The first 7 rows are patterns. Each new row is the sum of 2 different patterns, raised or lowered, with some noise. Before adding, each is slid sideways (what falls off one end comes back at the other) and multiplied by a number that may be negative. Names go in the order of the patterns.
Known rows, each followed by the names of its patterns:
[  0 -29   5   2 -16   0   5   8  -2  -3  10  -7  10   7  30   4  16   6
   0  -6   3   2  -5 -12   5   2 -23 -26] -> (2)
[  1 -16  -6  -9  -2   1   9  -1   4  13 -30   9   3 -21  11   1  13  14
   4  -3  30  10   1  -5   0  -8  -6   0] -> (4)
[ -3  -7  -6   9  10 -13   6  16   9  16   1  -7  -2  24   7   3   6  -3
  -4   1   7  -6 -30  18  14  11 -10  -8] -> (0)
[ -8  19  -9  -5   6   3   6  -1 -12  14 -14 -30  -2   0   1   2   4  -2
   2   8   6   0  17  -6   0 -30  -4  -1] -> (3)
[-28   9   2   8  -3 -10   5 -22  -2 -12   1  -1   3  17   1   5  -7   3
   4  -2  -5  -3   9   3  -4  -6   1   2] -> (6)
[-24 -30   0   5  -2   2   1   1  -6  -1  30  -6  -4  -6   3  -5  -1  -1
  -3  -9   9  -2   5  19  19   0   6  21] -> (5)
[  0   2  -7 -10  17  -2   6   1 -11 -23 -18   4  -5   4   2   0 -11 -15
  14   5   1   8  17 -21  -3  -6 -11  -7] -> (1)

New rows. What belongs after each?
[ 11  20  11  14  11   6   9   9 -16  10   3  15   5  -2  -7   9  -7  18
   1  -1   2  -5  -5   5   0  -7  22  39] -> (2) (5)
[ 12  10  22  16   9   6  10   8  -1   9   5 -15  -9   1   2  -7  29  27
  10  10  -8  11   8  -6  18   9  -5  19] -> (4) (5)
[ -3 -23 -16  -8   0  -9 -13  -8   1 -32 -18 -24 -27 -19 -25  -8 -22  -2
   5 -15  -3 -25 -17 -31 -34 -11 -22 -10] -> (3) (1)
[ 18 -16  -7  -5  -6   5  -6   2 -10 -12  -1 -20  -3   7  16  -8  -5  12
 -24 -29 -12  -4  -5   0  -5  -7   9 -14] -> (6) (5)
[ -2  -4 -24 -23 -11 -30  -5 -15 -31  -7  -4 -11   5   8   1 -15   3  -2
  17  -5   8  -2 -23  -9  -3  -1 -12 -14] -> (2) (5)
[-25 -16  -5 -35 -33  -5  -2  -3  -2  -8  -5 -21   8  -9   0  -7  -6  -8
  -7 -10 -25  23 -13 -12  10 -20  -3 -19] -> (4) (6)
[ -8 -20 -14   2  14  -1 -18 -11 -15 -10  -3   0   7 -16 -33  -6 -14 -36
  18  -6   5   8  -1 -11   5   4   0 -29] -> (4) (1)
[ -4   0  -2  -1   6   3  15  -1  19  -6   0 -26 -12  -3 -11  17 -10  -8
   6   4   4  -8 -11  12  -9 -24  -4  14] -> (3) (6)
[-13  15 -18 -16  18 -11  -6 -10  -5 -21  -5 -31 -20 -10  -1  -4  -5  -7
   7  -7  11   0  -6 -20 -18 -10  -7  -6] -> (4) (1)
[  1  10   5   2  35 -14  11  29   5   5   2  -1   7  14 -10  -4  11  11
  -2   4  14   6  -5  38  33  16   7  11] -> (4) (5)
[ -4  -4 -24 -30  -2  -4 -12  -3  -3  -4 -16  -9  17  -6  -9 -13  13 -17
  -9 -13  -7  -7  -3   7  -3  14   6  -6] -> (6) (5)
[-14  -1 -35 -37 -15 -12 -26 -16 -19 -15 -19 -10   4 -16  -9 -35  -9 -16
 -27 -10 -16 -15  -2 -16 -13  13   4 -15] -> (4) (5)
[ 16   2   8  11  17   6  13  15  28   3  11 -16   6  14 -13  24  27   7
   3   0  10  -3   0 -11   3 -31   7  10] -> (2) (5)
[ -2  -5 -10  -5  -5 -21 -41 -16 -33 -16 -23 -15 -10 -11 -14   8 -12  -4
 -20 -11   3  10 -13  10 -23  -7   2  -8] -> (2) (5)
[ -4   8   5   2  11   7  10 -19   3  -1  -3   5  16  20  -2   2  -7  -1
   1 -11  18 -10   2  -4 -14  -9   0  -1] -> (6) (1)
[  2   3  -2   6   4   0 -24   7  -4 -14 -19  10  -9  -1   7  -7 -31   4
   9  11 -33 -13 -16 -15  -1  21  18 -22] -> (0) (1)
[-18 -54 -13   4  -6 -22 -25 -19 -45 -21 -25 -24 -49   0   9  -9 -25 -34
 -19 -23 -28 -16 -14 -22 -12 -10 -17  -5] -> (0) (6)
[ -2  22  26   9 -30  -7  18   7  23  23  15  -1   8  58   3   5  14  43
   3  16  17  11   2   6  30   4  -9  24] -> (0) (1)
[  3  -6  -6 -20 -11 -13 -17  14 -37  -1  20 -12 -17 -27 -24 -19 -11 -32
 -12 -18  -1   2   4   7  -9 -15   4  13] -> (4) (0)
[ -7   3  29  13   4  25  -8  -1 -25   4  -4 -30  36   3   5   0  -3   6
  -5 -15  23  -3 -38   5  15   9  16   6] -> (0) (3)
[ 18   3  -4   5 -13  21  14 -10  -1 -10  -1  10  -8  21  19  -3  -4  -7
 -16   8   2  -1  -2  -4  -2 -20   9   4] -> (3) (1)
[ -3 -39 -11  -7   6  -6   0   3   2   0   1   0   7   3  -4 -10  21 -13
 -14  13  -6   3   9   7  -1  -2 -15  -5] -> (4) (6)
[-24  -6  -3  -5   3  -7 -24   4   6  28 -16 -12 -11  -7 -11   2   1 -15
  -7  15   1  12  12   5  -5  18  17 -21] -> (0) (5)
[26 23 25 25 11 18 34 23 15 32 16 22 37 42 16  6 49  8  2 14 19 16 18 18
 28 22 12 50] -> (0) (5)
[10 10  7 18  0 14  7 13 20 29 18 17 26 -8 27 18 -4 42 13 27 25 22 19 42
 38 19 19 17] -> (4) (6)
[-30 -23  17 -34 -28 -23  -6 -13 -18  -9 -10 -36 -28 -12 -25 -28 -15 -25
 -22 -10 -20 -42 -27 -15 -17 -23 -19 -20] -> (0) (1)
[-14 -13  14 -13  10  21 -13   6 -16   9   4  -5  31  -7   9  18  32  14
  16   0  17 -11 -18   7   1  -4  11  10] -> (2) (3)
[ 21  -9   7  -8   5  13  20   4 -12   0   1   1  -6  28   5  19  42   1
  -3  -3  22  22  -7  16   5  -1  10  40] -> (0) (1)
[-12  10   8  -9  -6 -15  -2   6 -24  26  22  -4   7 -10  -6 -13  -8  -7
  -9 -25  -8 -21   5  -3  31   4  -3   5] -> (4) (3)
[ 11  20   8   8  15  19   9 -12  22  23  23   5   6  25   4   6  13  20
  10  13  35  18  28  11   8   8  19  17] -> (0) (6)
[ -6  -1 -29  -5 -12  -2  -3 -10   8   8  11   6  -9  -3  19  22   6  34
 -10   2  27   6   5  -5  -2   3   6  13] -> (2) (0)
[ 23  22  25  12  15  21 -17 -14  10  -3   4   1   5  14  15  17  26   3
  -2  -3   7   7  14  -8   1  -4   6 -10] -> (5) (1)
[ -5  -5  -3  -3   7  10  12 -10  -1   1 -11 -15  23   8   7  11  26  -4
  -1   3  12  -7  -1  10   1  19  22  18] -> (6) (1)
[-15  22   5  -4  -2   7 -22 -10  -9 -11 -18  -8  -9 -10  -9  11  -7   2
   5 -28 -14 -13 -13  -2  -2   3   4 -10] -> (4) (1)
[-12 -19 -29 -16 -16 -19  -9 -20 -15 -31 -14 -21  -1 -20 -11 -25 -27 -32
 -22 -20 -21 -34 -17 -14 -57 -41 -21 -58] -> (2) (4)
[-30  -5  17 -25  -3  -5 -17   7  -4 -21  10 -10 -10  -6 -25  -7   9 -11
 -12 -26 -19 -23 -12 -14 -12 -18  -9 -16] -> (4) (3)
[-28 -20 -21 -24 -27 -12 -40 -22 -25 -10 -24 -18   9  -2 -14  -8 -18 -16
 -11 -23 -25 -16 -15 -20 -31 -14 -24 -48] -> (2) (6)
[-17 -16 -14 -13   2 -25 -23 -21 -18  -6 -18  -6 -41 -32  -3 -14  -5 -12
 -23 -11 -37 -24 -10 -12  -5   5 -29 -18] -> (3) (1)
[12 32 24 35 39 19 21 40 15  9 20 18  0 37 46 23  6 19 15 21 22 34 24  2
 37  4 34 22] -> (4) (5)
[  5  12  15   8  16  22  13   7  22  18  20  -5  17   6  18   7  -6  42
 -11   7  23   1  10   2  10  10  17 -19] -> (4) (6)
[-22 -11 -15 -34 -31 -13 -44 -15 -11 -43  -7  -9  22 -12 -15   2 -38   3
  -3   4 -14  -7  -7  -1 -30   2  17 -16] -> (2) (3)
[-14 -11 -21 -17 -11  -9 -21 -26  -9  -9 -27 -25 -22 -24 -12 -26 -15  -8
 -24 -11  -7 -19   1 -24 -40 -20  -1 -12] -> (0) (3)
[ 11  -3  12   0 -10 -12   6   0   6  18  24  22   8  13   1  16   0  14
  -6 -11  -2  -2  13 -19  20  13  13  19] -> (3) (1)
[  6   7  31  48   9  38  -2  11  26   8   0   1  20  14  -2   9   0   4
 -41  16  -3  13   5   5  12 -14  12   8] -> (2) (6)
[-25 -17 -25 -34  -3 -28 -19 -35 -33 -49 -40 -17 -21 -19 -19 -18 -24 -37
  -8  -4  -5 -14  10 -41 -24 -17 -30 -28] -> (2) (1)
[ 30  31  55  26  38  16  21  26  23 -10  25  30  23  52  63  39  31  35
  46  41  42  39  33   3  39  33  26  61] -> (4) (5)
[  3   2  -2 -10   1  -1 -15 -16  16 -11 -17   8  20   4  -8  13  -2   5
  -4   3  -4 -32   2  -2   7  -5  -2   0] -> (6) (5)
[  9  26  -1   1  16   5 -15   5   7  11  -3   4   0 -13 -15  -5  -5   0
   7  17   4   6   3  13   4   3  16  19] -> (2) (6)
